The first 6 rows are patterns. Each new row is the sum of 2 different patterns, raised or lowered, with some noise. Before adding, each is slid sideways (what falls off one end comes back at the other), maybe read backwards, and multiplied by a number that may be negative. Names go in the order of the patterns.
In the rows, zero is written as 128.
Known rows, each followed by the names of its patterns:
[110 127 126 151  97 104 144 134 102 131 161 145 152 150 161 119 157 128
 131 135 149 151 165 152 160 108 162 116  99 150 127 101]
Bemif
[100 111 152 138 138 127 142 140  97 128 152 112 161 131 150  97 107  98
 111 154 111 131 160 125 120 114 156 131 135  95 128 104]
tipat
[124 130 131  97 151 164 152 134 159 121 138  95 143 128 103 125 111 107
 162  91 135 109 156 142  95 142 151  95  96 120 143 162]
dis
[ 99  91 161 102 159 164 145 138 145 147 110 118 127 115 165 115 140 152
 143 132 116  96 104 139 143 145 155 148 113 143 102 126]
nozer
[131 119 153 121 102 155 154 129 149 145 104  92 111 118 116 142 111 120
 148  96 144 129 148 126 108 127 102 110 107 143  91 135]
Kuvot
[154  98 165 101 104 163 163 128 122  96 142 110 154 158 115 135 107 165
 115 149 122 116 105 134 157  97 145 108 109 156 124 122]
Lika

New rows, each followed by the names of its patterns:
[184 144 170 156 152 166 155 141 167 159 158 127 156 126 130 130 183 160
 164 161 123 150 159 159 173 143 152 162 144 137 176 147]
tipat dis
[188 155 203 135 171 154 172 182 163 131 181 166 148 152 177 160 157 132
 177 139 169 149 138 171 157 169 181 140 146 166 162 160]
tipat dis
[106 100 117  96 100 118  91 119 125 145 141 113 147  86  92 120 107 110
 111 108 131 106 117  82 125 102 102 118 115 133 119 139]
nozer Kuvot
[ 70 114  69  71  77 102  70  91 109 102 113 104  65 119 104  85 101 103
  94 101 107  87  85  96  75  84 116  77 124 101 124 119]
nozer Kuvot
[172 167 164 158 191 170 127 178 107 129 156 117 150 134 154 162 171 172
 162 133 126 133 156 162 158 169 133 176 130 149 146 134]
nozer Kuvot
[102  92  54  58 104 121  44 116 126  77 122  61 113  99 103  98  93 111
  97  44  97  86 118 115 108 127 133  50 114 102 109 128]
dis Kuvot
[105 122 141 134 160 130 144 148 120 150 157 138 141 146 118 128 111 132
 154 129 155 124 162 133 136 136 152 131 157 159 147 135]
tipat Lika
[181 115 114 143 148 143 138 124  90 168 138 131 118 143 167 145 180 168
 133 132 109 159 167 124 183 144 162 167  99 182 146 102]
Bemif Lika
[ 89  82 104 125  81 126 121  94 125 119 110 111 101  82 149 152 105 113
 137 100  90 101  78 109  73 117  73 111 117 105 105 101]
Bemif Kuvot
[ 85  75 108 119 108 120 136  94 109  85 102  76  86 129  90 142 150 122
 123 122 116  88  91 119  84 144  98 110 133 121 117 108]
nozer Kuvot
[ 72 107 112  87  75  89 111 110  64 129  81 103  79  78  95  94  78 129
  83  97 108 111 106  67 102  83 101 108 106  87  63  95]
tipat Lika
[138 133  70 123 140 134 150 102  69 125 135  79 120 134 146  77 107 122
 104 109 147  62 153 109 132  76  88 116  88  71 167 120]
Bemif dis
[160 117 153 136 143 124 128 130  98 127 144 113 159 125 127 125 137  98
  73 137 111 115 103 137 131 108 107  80 102 129  81  98]
Bemif nozer
[158 143 182 163 142 149 180 123 137 139 130 180 146 144 173 186 162 127
 198 125 134 161 143 157 150 168 176 168 175 172 146 131]
Bemif nozer
[101 138  81  94 117 101  96 111 105 100 116 119 105 127 120  82 130  79
 102  76  83 134  88 137 135 126 101 135 109  91 102  89]
nozer Kuvot
[203 157 136 168 177 166 157 194 209 181 180 194 159 165 151 192 194 183
 155 148 203 133 160 205 182 176 132 160 130 195 123 147]
Bemif tipat
[115 113  89 112  89  82  80  81  91 111 101 119 127  90 129  97  99  92
  71  98 108  92  69 100  90  89 114 116  92  89 109  91]
nozer Kuvot
[132 138 153 124 111 131 128 118 122 155 144 160 142 151 126 167 134 129
 149 140 134 148 134 165 123 168 121 128 147 121 123 129]
Bemif tipat
[119 124 133 117 119 133  93 125 103  99 146 122 121 123 109 121 101 110
 115 113 124 114 141 119 114 116  97 103 103 107 118 108]
nozer Lika
[147 162 153 173 152 138 161 132 109 126 150 125 123 172 165 148 146 103
 154 136 128 148 132 134 155 158 122 138 128 141 123 155]
dis nozer
[ 99  90 118  81 137  98 102 119 146  94  96  80 115  83 132 156 106 112
 122 163  94 134 113 120 120 121 122 117 137  80 120 116]
Bemif Lika
[111  98 103 118 106 107 124  94 120 138 106 126 126 122 117  92 120 100
  95 104 116  87 133 102 113 122 121 107 116 133 122 114]
dis Kuvot
[136  79 123  70 121 119  93  94 119 103 146  86 115  85  89 104 110 149
  90 115 122 142 112 134 115 110 155 108 117 150 108  98]
Bemif Lika
[141 179 145 126 163 155 104 169 203 182 174 190 171 147 151 159 153 138
 166 158 165 192 151 138 166 159 135 145 159 142 111 127]
Bemif dis
[113 169 140 125 134 144 160 146 171 138 132 144 149 140 135 144 104 123
 137 159 170 106 108 167 120 142 134 150 162 136 135 162]
Bemif Lika
[182 168 171 160 148 166 164 147 163 141 142 153 165 148 156 170 171 150
 155 166 168 175 174 147 193 168 157 158 138 162 151 135]
dis nozer
[137 165 155 174 132 157 129 149 162 158 166 165 156 136 145 169 172 171
 126 143 156 125 155 167 161 173 145 152 171 123 166 169]
tipat Lika
[147 139 122 131 164 141 127 144 131 106 129 116 154 126 146 132 146 147
 117 142 130 124 150 150 137 138 111 124 137 107 147 144]
tipat Lika
[ 78  78  86  87  93 100  87 100 118  64 110  85  74  94  73  94  79  99
 109  89  99  63  83  75  88  95  93 116 126  97  85  98]
nozer Kuvot
[111 159 169 156 146 157 118 121 110 146 144 135 141 118 146 145 115 133
 114 159 152 124 153 168 137 103 151 119 136 132 121 143]
dis nozer
[138 119 158 195 132 140  88 147 103 134 148 152 142 118 173 102 145 141
 157 147 125 152 141 142  98 138 155 164 106 179 127 175]
dis Lika
[124 144 123 109 130 124 128 134 110 136 143  91 150  93 100 117 126 109
 116 108 129 101 139 119 105 113 104 121 115 145 115 108]
Bemif Lika
[168 166 159 126 194 165 184 160 166 175 160 131 184 166 144 171 126 183
 181 171 189 157 148 137 152 143 160 177 177 158 176 186]
dis nozer
[142 128 115  94 121 117 141 122 132 116 113 139 111 149  96 127 113 115
 132 145 105  93 141 101 127 144 122 132 129 110 134 108]
Kuvot Lika
[142 161 178 163 165 156 123 155 158 170 153 165 177 141 153 153 164 142
 128 159 143 169 174 176 152 150 157 142 138 156 144 187]
dis nozer
[126  78  69  93  80  68 106  73 127  86  83 102  91 113 102  90 106  95
 101  90  98 104  92  65 111 113 113 100  64  84 111  78]
dis Lika
[118  96  79  91  84 135  99 110  89 138 102  80 110  48  70  48 101  57
  90 102  80  78 107  78 103  92  63  48  88  91  64 100]
Bemif Kuvot
[142 122 131 123 108  86 133 142  74  68 150  92 122  90  83 124 119  72
 109 124 105 141 119 136 127 139 109 130  99 138  95 154]
Bemif Lika
[144 153 163 159 170 194 162 214 204 166 207 147 145 164 140 196 145 200
 200 191 184 194 146 118 156 178 159 161 187 152 194 140]
Bemif nozer
[145 164 156 149 143 153 151 182 135 141 154 160 129 149 173 177 177 177
 181 155 181 143 158 170 167 185 186 180 165 133 170 141]
Bemif tipat
[105 143 131 129 132 161 114 166 164 149 141 140 106 112 115 170 113 174
 176 128 165 165 180 153 166 131 175 178 127 139 170 158]
Bemif Kuvot
[ 96 103 119  66 135 115  90  99 115  97  44  96  75  73 130  80  87 132
  47 137  80  95 121 108  96  71  60  91  96  86 127  90]
Kuvot Lika
[117 112  98 101 121  85 102 126 154 126 133 137 114 111 112  97 137  97
 106 120 115 115 125 111 124 115 121 149 126 122 104 108]
tipat Kuvot
[ 88 131  95 129 106  54  94 100  67 137  56 122 133  50  78 102 117 129
  76 117  60  62 101 103 100  69 113  78 119 107 108 109]
Kuvot Lika
[ 93 109 127 114  90 133  90 128  72 118 133 103 129 123  96 131  97 128
  88 107  78  82  83 123 100 119 116  89  98 121 138 122]
tipat dis
[172 159 165 168 146 133 174 166 143 140 158 150 160 162 156 148 165 155
 143 166 153 175 186 164 182 179 164 169 159 168 166 174]
Bemif dis
[170 154  97 170  94 116 138  96 145 120 136 166 128 153 150  96  89 121
 139 159 144 150 107 147 126 128 133 101 151 135 141 151]
nozer Lika
[136 134 106 120 103 100 159 139 103 168  89 150 134 132 142 128 122 131
 101 113 160 109 141 123 133 132 139 108 163 137 116 162]
Kuvot Lika
[113  95  86  91  81  99 105  93 102  98  91  92 101  64  94  74 111  95
 112 121 100  92 140 106  95 122 104 129 118  82 109 115]
Bemif Lika
[161 122 166 131 139  99 128 155 124 108 137 131 106 149 144 166 140 124
 140  78 127 107 133 177 112 125 117 105 128 102 158 137]
tipat Lika
[125 120 122 136 155 126 137 128 124 128 147 109 120 129 137 124 100 128
 119 116  97  96 139 119 131 134 142 129 133 144 132 124]
Bemif nozer
[129 111 134 104  84 129 117 123 145 100 123 117  86 126  75 125 165  69
 105 148 115 157 135 155 104 101 122 144 164  82 132 127]
Bemif Lika
[116 104 109  68  58 134  98 133 121 174 129  94 138 114 132 132 104 169
  83  85  69 117 102 122 142 160 119  93 146 141 114 105]
tipat Kuvot
[178 156 157 173 159 150 148 161 150 167 170 158 169 176 169 183 138 158
 163 138 168 157 177 198 156 177 180 172 166 158 155 169]
dis nozer
[155 166 141 179 171 161 159 157 164 156 126 150 162 141 165 170 171 125
 147 154 158 134 150 167 140 119 121 130 178 134 166 158]
Bemif tipat
[114 178 139 134 136 148 189 185 125 166 138 162 136 153 151 168 114 181
 138 144 193 177 175 114 195 108 167 150 140 125 147 140]
Kuvot Lika
[ 89 112  92  94 112  77  96  97 118 114 113 110 104  86 115  77 111  89
  87 119  97 112  98 106 109  88  86  97  87  94  79  98]
Bemif nozer
[144 171 110 151  96 131 107 110 122 139 161 152 112 125 107 140 147 114
 165 147 123 150 118 115 142 128  99  88 136 119 173 138]
dis nozer
[131  70 143 109 104 111 104 124  78  89  71  86  92 132 141  95  83 108
  68 105 107  71 124  90  97 122  72 101  97  77  69  75]
nozer Lika
[ 83  75  89  96 108 131  98  97 130  73  97 106  85 116  83 121 133 118
 109  94  83 103  87 116  78 116  93 103 114 100 118  82]
dis nozer
[135  87  97 108 156  78  85 154 112 127 120  58 147 124 107  75 126 125
 125 109 175 159 138 105  83 114 138 101 168 106  97 102]
Bemif dis
[109 104 140  94 128  63 103  86  80 106 111 118 100  72  74 102 113 114
 100 135  84 106 138  85  96 104  61  93  66 109  59 128]
nozer Kuvot
[159 117 141 119  93 123 150 144 137 153 161 105 113 134 127 116 140 112
 158 113 117 115 149 122 122 159 124 127 100 128 141 124]
tipat Kuvot
[134 124 134 137  98 114 130 105 122 112 145  94 131 122 114 148 107 131
 129 110 112 108 132 136 140 114 121 104  98 108 140 112]
tipat nozer
[ 99 104 123 114 109  97 139 105  84 120 105 114 100 143 120 132 133 109
 142 106  85 134 118 118 104 112 127 128 124 144 139 140]
tipat dis
[173 176 144 157 170 123 204 161 134 135 115 166 153  94 148 196 155 162
 142 210 113 134 174 123 156 176  93 178 130 167 140 178]
dis Kuvot
[118 132 149 154 124 121 128 111 156 152 161 161 155 129 145 121 146 114
 126 166 129 161 171 148 131 148 152 114 117 143 127 159]
Bemif nozer
